Every row belongs to one group in each of 4 separate groupings. Each group adds its own fixed numbers to the row, and there is some noise. The rows also spread widely along 14 directions, which tell nothing about the answers.
In the rows, zero is written as 128.
Known rows, each followed by its group in each grouping:
[ 98  57 156 142 124 115 138  79 131 138  90 165 131  68 173 153 111 138
  88 154  66 149  99 103 122 147  87 152]  H k_862 k_504 k_496
[171 114 137 162 114 165 128 115 153 142 178 166 144 128 167 121 119 162
 149 122  81 110 128 127 159 188 187 115]  U k_338 k_322 k_587
[115  61 131 149 129 149 128  81 118 112 125 155 135  78 116 213 142 149
  98 114  59 141 142 105 145  86 141 176]  K k_116 k_748 k_572
[174 135 215  89  97 152 172  90 163 138 129  68 123 120  71 177 153 161
 132 185 140 126  89  84 133 132 161 110]  U k_116 k_370 k_561
[134 112 155  61  95  94 148 167 113 124  61 128  89 128  51 156 139 107
 111 156 175 106 128 130 118 129 128  84]  H k_862 k_748 k_782
[ 83 126  91 175 217 114  88 117 130 138  86  93 164  90 169 111 111 120
 124 146 115 148 127 132  92 159 112 157]  K k_374 k_504 k_782
[191 113  84 133 178 159 192 159 139  89  77  60 111 127 117 113 132 131
 106 142 133 144 131 180 105  78 161 164]  H k_374 k_553 k_587
[140  87 126 120  49 115 200 136 135 155  98 132  90 121  86 139  94 134
 132 158 103 120 104 147 120 164  94 147]  H k_338 k_370 k_561
[151 171 104 108 132 109 176 176 113  84 110 109  80 142 137  70 171 109
 119  98 166 131 146 114 160 124 107  89]  H k_374 k_553 k_572
[117 146  82  99 180 142 159 135 129  73 158  62 132 128 138 114 171 147
 167  98 188 106 156 138 141 174 165 126]  H k_116 k_322 k_496
[209 157 118 121 117 173 129 141 110 119 121 123 144 141  75 155 138 139
 124 110 137 116 123  76 169 140 137 123]  H k_116 k_414 k_496
[143 210  56 138  96 118 107 124 114 149 196 109 122 150 124 135 121 125
 154  74 111 147 132  95 173 106  83 178]  H k_374 k_414 k_496
[133  98 170 154 122 186 121 101 168  81 112 152 114 145 167 120 148 144
  77 131 109 156 114 183 116  92  91 122]  U k_374 k_504 k_496
[147  98 134  99 156 126 103  92 137  69 124 157 124  91 114 123 113 147
  98 106 188  99 145 163 145 119 140 154]  U k_374 k_414 k_496
[ 96 134 156  89 131 129  81 102 108 112  89 180 152  97 121 167 126 123
 114 103 141 111 123  57 126 121 110 101]  H k_116 k_370 k_572
[134 160 140 121 187 146  77 102 137 108 135 131 160 120 152 138 148 134
 124 117 147 123 121  92 131 106 159 113]  K k_862 k_504 k_782
[143 138 131 113 119 117 132  58 135 144  83 180 140  78 155 151  81 138
 114 128 109 127  78  85 109  92  99 172]  H k_338 k_414 k_782
[133 129 120 132 165 183 141 120 149 147  83 105 162 104 128 174 130 145
 156 157  77 132 102  93  75 159 176 108]  H k_374 k_370 k_561
[139 165  49 186 136 154 165 155 156 133 139 132  93 135 197  81 115 107
 143 115  49 173 131 154 109 122 110 134]  H k_374 k_370 k_496
[107 100 133 147 149 122 153 164 112 139  93 140  86  66  56 181 161 119
 142 154  90 109 143  96 136 232 131  71]  H k_862 k_748 k_572
[130  81 122 146 180 136  66 141  98 122 119 134 162 125 132 144 146 126
 104 110 113 124 163 125 158 154 151 130]  K k_338 k_322 k_496
[119 149  90  57 130 142 193 122 141  91 105 109 136 142 165 114 127 141
 147 105 175 123 120 109 102  93 158 134]  H k_862 k_553 k_572
[ 86 115 124  96  98  89  61 152 118 147 117 160 103 147  89 180 100  95
 106 111 103 134 165 153 122  72 135 135]  U k_338 k_370 k_572
[111 127  92  83 185 138 177  94 117  89  75  80 174 106 181 111 137 141
 135 129 170 131 107  98 100 104 142 142]  H k_338 k_370 k_782
[ 93 129 145 106  71 119 119  81 166 160 124 154 148 136 188 133  77 147
 119 131  99 146 111 118 100  98 111 172]  H k_116 k_553 k_572
[112 125 161 103 123  98  57 141 131 123 167 115 105 144 122 155 167 119
 104 125 123 135 164 137 161 123 141 111]  H k_116 k_504 k_496
[148 125  68 121 105 145 166 168 118 114 101 189  94 103 127 143 129 128
 153  94  81 101 129 116 128 163 149  84]  H k_374 k_414 k_587
[126 124 183 113 178 115 107  96 189 117 148 113 117  89 168 103 134 148
 134 162 156 112 137 161 111 189 171 113]  H k_116 k_322 k_496
[158 149 110 127 131 100 137 179 136 130 162  94  91 141  86 103 130 120
 148 128 154 107 173 147 159 179 178 112]  U k_116 k_322 k_572
[ 87 161  68 117  79 137 145 154 161 148 151 115 140 203 195  66  83 125
 154 119 138 142 127 184  84 121  92 138]  H k_862 k_370 k_587
[143 159 151 126 140  66 115 117 140 149 114 143 104  94 180  86 121 107
 112 144 121 147 119  99 132 121 112 115]  H k_374 k_748 k_782
[ 96 115  84  93 120 100 170 120 147 165 104 110 141 107 197 119 104 141
 158 148  88 144 119 109  94 177 145 132]  H k_374 k_414 k_496
[148 134  67 126 155 131 171 183 130 100 101 109 127 155 186  48 147 121
 140 119 138 128 147 162 112 155 164  88]  H k_374 k_322 k_782
[112 152  80  81  94  46 170 105 144 176 100 128 111 102 194  97  50 107
 143 138 115 150 104  94  92  99 126 172]  U k_116 k_414 k_561
[150 155 131 141 196 156  90  91 144 114 118 167 164  78 188 124 143 142
 128 118 100 117 115  65 126 155 169  97]  H k_116 k_414 k_782
[173 124  80 115  90 166 154 178  71 117 113 146 152 173  94 152 162 126
 133  78 109 115 131  70 172 114 156  97]  K k_862 k_322 k_782

New rows. What belongs after each?
[174 105  70 110  75 163 178 182  94 116 116 115 151 194 119 116 121 130
 118 101 131 134 144 115 169 131 156 132]  U k_862 k_553 k_496
[127  80 129 137 135 132  74 124 146 120  91 182 128 128 149 115  85 121
  84 124 117 120 143 191  99 115 127 161]  H k_338 k_553 k_561
[151  77 109 119 142 113 133 137  92 114 110 135 123  80  98 198 163 137
 123 114  63 114 144  92 156 122 198 128]  H k_374 k_322 k_782
[ 79 114  93 131 154  94 127 154 124  76 109 153  66  93 136 121 158 100
 121 106 124 125 163 176 120 121 124  94]  U k_374 k_748 k_782
[157 200 136 104  79 154 147 128 123 145  68 134 135 152 101 132 129 130
 138 129 144 134  68  69 113 125  61  88]  H k_374 k_414 k_782
[128 123 115 110 137 156 147  84 160 149  77 150 165  89 173 159  69 148
 153 149  99 133  89  83  78 162 160 148]  H k_116 k_504 k_496
[135 124 154  96 136 136 112 140 140 161 139  99 131 126  99 189 153 133
 138 155  92 133 136  94 134 136 198  93]  K k_862 k_370 k_496
[158 123 124 131 107 138 116 156 142 177  74 139 158 165 160 123  91 122
 109 153  73 157 117 107  97 120 147 117]  H k_374 k_504 k_572
[155 115 129  81  73 113 156 117 139 148  63 190 132 117 154 132  75 132
 132 135 115 119  91  96 102 117 158 118]  K k_374 k_504 k_782
[134 140 126 121 139  56 206 143 155 136 150  65  43  84 134 115 153 122
 147 165 103 146 138 125 149 150 159 121]  U k_374 k_504 k_572
[114 103 122 128  90 143  94 118 149  98 133 204 139 136 136  97  81 146
 118  94 166  85 153 174 134 175 117 149]  H k_116 k_553 k_572
[132 134  87 130  56 124 175 162 136 172 159  61 113 183  81 144 130 138
 142 154  97 143 128 156 139 144 122 146]  U k_862 k_414 k_782
[ 93 159 109  74  76  98  71 116 127 175 125 179 127 133 114 195  70 118
 151 100 111 115 121 104 113 100 128 136]  U k_338 k_414 k_587
[115 132 132 140  84 128 122 156 119 140 161 113 104 159 139 148 182 128
 125 118  67 157 137 111 167 153 103  92]  H k_374 k_504 k_496
[147  81 125 103  68 145 204 118 117  84  82 141 116 145 115 127 124 144
 107 125 153 120 102 148 138 110 105 140]  U k_338 k_504 k_782
[173 175 186 131 143 131 114 133 128 128 124 138 112 125 121 118 170 126
 126 135 137 118 111  79 163 160 138  52]  U k_338 k_322 k_782
[160 132 156 121 129 178 122  74 146 101 176  81 188 178 148 115 143 168
 110 125 176 133 110 115 153 101 132 164]  U k_862 k_504 k_561
[111 188 155 127 203  87  51 128 120  85 130 171  81  77 129 108 168  97
 114  81 165 110 154 102 150 121  95  81]  H k_374 k_322 k_572
[141 147 141  71  68 103 108  81 155 161 175 139 137 138 117 168  84 145
 149 127 148 111 117 104 131 100 158 177]  H k_862 k_748 k_561
[ 41  87 102  92  73  79 159 111 136 140 153 119 114 115 195 131 135 135
 142 126  78 143 136 128 114 136 124 140]  H k_116 k_370 k_561
[150 116 108 135  94 153 171 155 114 156  34 125 144 149 161 143 127 118
 100 145  41 180  93  91  95  78 113 119]  H k_374 k_553 k_782
[128 154  80 161 156  78 126 179 122 148 117 143  79  93 142  87 102  91
 147 116 100 129 147 130 130 177 126 101]  U k_374 k_322 k_587
[102  98 130 102 177 154  86 129 139  86 113  97 141 143 141 156 166 133
 101 118 134 136 160 172 100  86 161 130]  H k_116 k_322 k_496
[ 55  84 126 130 145 161 179  95 138  78  94 174 101  75 151 168 161 144
 135 106  85 121 113 124  95 138 108 100]  U k_862 k_322 k_572
[142  89 137 150 136 179 153 124 158 137  81 127 122 117 152 181 150 137
 112 159  25 162 107 117  86  96 173 113]  K k_116 k_504 k_561
[109 191 121  95 147 119  77 126 132 127 184  87 131 146 134 157 155 126
 151  99 142 137 153  88 158 120 169 123]  U k_116 k_553 k_496
[103  90 117 148  87 107 100 173 122 144 157 119 112 161 142 130 143 124
 111 131  73 137 163 163 150 162 122 117]  H k_116 k_504 k_587
[182  97 170  56 131  98 131 124  98 136 102  52 174 135  80 143 143 151
 115 150 194 106 127  78 157 137 179 141]  H k_374 k_322 k_561
[156  80  69 154 186 133 131 152 145 111  80 128 128 100 152 119  93 121
 105 138  85 135 156 184  96 112 215 160]  U k_374 k_553 k_782
[121 148  89 103  69 154 203 140 116 117  82 164 103 129 129 136 117 126
 148 101 124 129  93  90 121 143  74 115]  H k_862 k_553 k_496
[ 75 139 106 144 181 147  73 128 115 111  93 140 153 101 122 153 133 119
 134 113 122 121 137 111 105 148 115 110]  K k_116 k_370 k_782
[145  76 142 159  95 121 177 149 119 125  97 156  86 102 113 124 143 130
 106 134  80 128 134 126 152 165 107 115]  K k_116 k_322 k_572
[137 150  76 158 191  93 130 185 109 107 125  87  76 100 100 103 146  99
 133 113 137 124 162 163 139 145 113 131]  H k_374 k_322 k_587
[117  76  92  58 132 163 171 116 116  99  99 100 185 144 124 155 123 165
 155 118 198 100 141 128 119 169 182 144]  K k_338 k_748 k_496
[ 80 184  81  82 125 136  84 146 100 137  83 121 168 169 114 153 112 108
 156  97 162 123 121  95  94 113 104 111]  H k_338 k_370 k_782
[185 121 162 133 145 160  94 138 155 118 155 116 121 140  64 145 134 140
 113 151 164 108 152 169 151 159 158 132]  H k_862 k_748 k_496
[116 118 131 145 193 193  91 110 170 126 102 111 181 129 135 149 116 155
 129 153 124 123 124 163  71 139 177 142]  K k_862 k_553 k_782
[122  97 125 173 100 128  83 155 106 147 132 125 133 157  84 132 141 126
  81 138  95 135 142 161 154 151  67 139]  H k_862 k_414 k_782
[ 79 126  88 124 208 125  87 124 133 111 111  70 166 112 123 149 119 132
 142 139 157 121 149 142  94 158 173 149]  U k_116 k_504 k_782
[ 81  94 168 172 175 157  98  88 157 110  81 124 126  93  92 158 117 137
  85 163 123 138 111 175  82 134  47 163]  H k_862 k_504 k_572
[ 93  79  98 144 117 110 160 114 144  90 131 161  90  83 138 117 110 140
 137 115 120 101 143 192 121 170 133 150]  U k_116 k_322 k_782
[119 153 129 158 183 178 117 145 185 156 114  93 126 120 144 168 141 133
 160 176  63 149 131 147  63 161 181  91]  H k_116 k_748 k_587
[148  97 156 121 115 171 132 121 173 126 132 136 100 127  85 194 136 148
 126 150  95 123 124 169 115 120 173 126]  K k_862 k_504 k_496
[ 57  70  97 120  82 128 126 121 106  97 147 150 134 129 147 150 139 147
 132  92 112 117 150 141 154 188  96 138]  H k_116 k_504 k_496
[ 87 147  76  94 159 172 131 138 162 117 120  96 157 170 160 115 129 139
 157 123 161 132 136 169  72 136 148 117]  K k_862 k_414 k_496
[109 105 171  99 118  66 153 144 160 141 140  45  92 132 153  97 175 141
 110 185 125 146 145 177 132 148 153 118]  H k_374 k_553 k_782
[138  58 127 122 157 136 105 135  97 128  78 128 169 115 117 153 125 128
  76 138 105 135 139 106 140 137 146 129]  U k_862 k_414 k_496
[139 146  75  92 112 118  86 162 123 135 132 163 122 153  97 165  87 110
 136  91 125 108 156 126 125  90 180 144]  H k_862 k_504 k_572
[136 161 129 145 105 130 132  70 142 138 145 154 130 104 172 122 101 132
 130 110  91 152  92  78 135  90  92 158]  U k_374 k_370 k_561
[106 124  86 103  68 117 111 115 123 159  97 167 160 150 113 153  45 127
 140 116 138 116 106 124 103 111 107 179]  K k_862 k_504 k_782
[110  90 183 141 124 142  96  90 162 121 111 186  87  79  78 191 107 135
 114 146 117 114 128 175 115 158 112 133]  U k_338 k_748 k_496
[124  86 111  98  99  92 159 154  87 137  88 137  90 108  92 196 145 109
 106 123  74 142 147  93 148  90 132 130]  H k_338 k_748 k_572
[101  87 100 138 221 138  96 108 108  95  60 119 171  75 123 137 123 135
  94 119 147 126 145 125 107 130 112 160]  K k_374 k_414 k_572
[ 96 207 120 107 100 167 124 130 177 151 120 131 147 193 169  87 113 134
 155 128 153 138 102 130  73 138  79  87]  H k_862 k_414 k_572
[106 184 118  89  65 147 144 136  93 146 112 102 145 164  82 181 157 128
 163 107 128 134  98  41 142 117  93  94]  K k_116 k_370 k_782
[ 93 139 168  97 121 104 135 133 150 145 127  41 116 155 101 132 153 133
 110 169 157 149 128 146 116 121  93 138]  H k_862 k_553 k_572
[185  55 174 172 140 158 152  96 137 110 121 120 137  80 103 143 124 166
  91 156 111 115 118 138 160 162 141 164]  U k_116 k_322 k_587
[ 96 156 168 131 160  68  69  95 168 181 151 102  94  84 145 150 103 115
 124 166  97 158 131 131 123 138 131 157]  U k_338 k_553 k_496
[128 203 133  81 123  95  74  90 172 137 168 144 122 135 180 116  79 118
 147 111 168 133 127 111 122  89 157 146]  U k_116 k_504 k_496
[163  88 121 128 150 124 137 104 164 159 136  93 177 129 188  96  80 152
 112 163 118 148 132 139 125 139 189 193]  K k_862 k_553 k_496
[117 111 113 191 139 111  92 134 158 158 126 146 120 112 172 103  98 118
 104 144  60 150 143 170 113 147 129 156]  K k_116 k_553 k_782
[ 76 127 162 147 136 115  66 122 176 167 164  82 131 165 152 124 128 121
 108 172 118 171 152 189 103 132 108 136]  U k_862 k_748 k_496
[124  77  96 138 127 142 162 144  91 113  98  59 144 157 111 147 150 135
  97 126 120 152 133 160 133  90  84 181]  H k_338 k_322 k_587
[168  89 120 123 138 151 202 152 100 101 113  73 119 101  85 163 187 144
 132 144 120 126 139  84 172 190 158 108]  H k_116 k_748 k_496
[161 226  88 108 153 128 114 130 129 151 126 126 143 138 136 115  87 109
 168  94 169 125 105  72 116  88 128 140]  K k_862 k_322 k_587
[142 167 113 138 140 186 127  95 138  93 115 203 113  96 142 171 149 138
 140  86  88 115 102  89 124 108 140  90]  U k_338 k_414 k_782
[144 147 140 104 173 106 114 116 137 103 114  95 135 129 145  90 125 113
  90 139 174 141 128 131 123  56 137 137]  U k_862 k_370 k_782
[182 141 177 128 209 131 147  99 154 102  77 116  84  50 104 142 144 126
 105 161 140 119 101 110 117 126 146 126]  H k_338 k_553 k_561
[124 158 162 109 110 161 130 124 146 127 151  89 134 149  71 156 163 152
 149 150 158 107 113 122 134 165 128  94]  H k_862 k_370 k_782
[200  74 154 166 129 164 123 120 136 136  65 185 129 106 134 145  84 128
  69 146  63 143 111 135 128  95 146 148]  U k_338 k_553 k_587
[137 119 144 145 114 165 182  83 149 125 120  54 162 149 133 108 138 166
 102 156 148 160 100 133 126 113  58 183]  K k_116 k_414 k_572
[ 79 177 113 111 203 102  56 122 138 125 191 115 136  96 110 142 132 126
 169 104 169  92 172 109 140 172 178 117]  K k_862 k_370 k_572
[115 133 136 101 121 176 161 133 161 112  95 100 109 157 115 168 151 136
 131 146 126 149 106 151  85  95 123 111]  K k_862 k_504 k_496
[172 119 116 119 100 112 162 157  90 116 118 150 126 135 140  93 142 125
 117  94 127 123 140  71 184 144 142  95]  U k_374 k_322 k_572
[143 128 145 143 122 147 157 115 184 111 110 192  82 102 198 103 126 129
 111 127  73 140 123 138 110 105 154 107]  K k_116 k_553 k_572
[138 185  95 135 119 117  79 162 132 153 136 172  90 140 112 133 100  98
 146  94 115 117 144 127 131 130 136 122]  K k_338 k_553 k_561
[122  79  85  97 119  65 102 162  96 131 138 138 114 132 145 141 122 107
 117 105 101 119 175 122 163 127 195 132]  U k_338 k_504 k_561
[ 93  93  89 125 114 118  73 167  95 120  88 185 111 116  74 180 111 109
 130  96 105  97 151 138 119 164 121 116]  H k_374 k_504 k_561
[101  67 111 123 107  99 119 156  79 117 111 109 120 117  58 175 143 117
  92 122 108 125 168 126 164 128 105 151]  H k_116 k_370 k_572
[181 131  86 120  89 123 160 168 128 139 155 134  93 161 145 120 151 119
 115 115  61 142 141 125 149  85 165 118]  H k_862 k_414 k_561
[115 126 132 108 156 151 101 133 142 144  98  91 164 150  83 171 103 133
 128 145 146 126 134 136  88 117 159 140]  U k_862 k_322 k_572
[ 95 157  83 139 150 104  99 132 130  95 133 180  66  75 130 135 115 101
 135  81 107 117 142 154 118  93  95 138]  H k_374 k_370 k_587
[147  62 114 146 139 136  94 134 107  78 133 165 139 133 127 118 141 129
  70 106 130 116 170 174 159  97 139 149]  H k_862 k_748 k_782
[143 139 125 112  59 139 168  79 164 156 121 177 132 137 169 124  68 146
 122 129  98 146  86 103 110  81 107 161]  U k_862 k_414 k_572
[152  89 145 160 146 156  79 126 150 132 142 161 137 136 161 122 123 124
  84 133  72 148 149 157 136  98 154 130]  K k_862 k_370 k_496
[171  92 144 135 116 110 117 148 127 152  83 141 139 133 165  94 101 118
  82 156 100 153 126 120 136 146 121 125]  H k_374 k_504 k_496
[118 119 183 146 123 142 102  96 154 146 115  91 138 147 148 139 135 141
  89 156 100 179 106 145 112  89  78 151]  U k_374 k_322 k_496
[131  98 119 115 127  90 175 126 131 122 178  96 125 111 181  95 165 151
 143 145 108 118 146 124 173 193 183 113]  H k_338 k_370 k_782
[149 140 179 134 153 192 130  63 179  88 119 179 132  87 172 146 160 169
 136 122 105 112  88 119 103 120 160  96]  H k_374 k_322 k_782
[186 129  78 153 150 120 112 190  97 135 130 144 102 126 121 141 140  93
 108 107  63 143 160  92 174 121 170 114]  H k_862 k_504 k_496
[147 165 146 139 181  80 117 142 157 114 115  93  57  85 111 111 145 100
 102 155 136 135 142 157 127 108 130 136]  H k_116 k_553 k_782
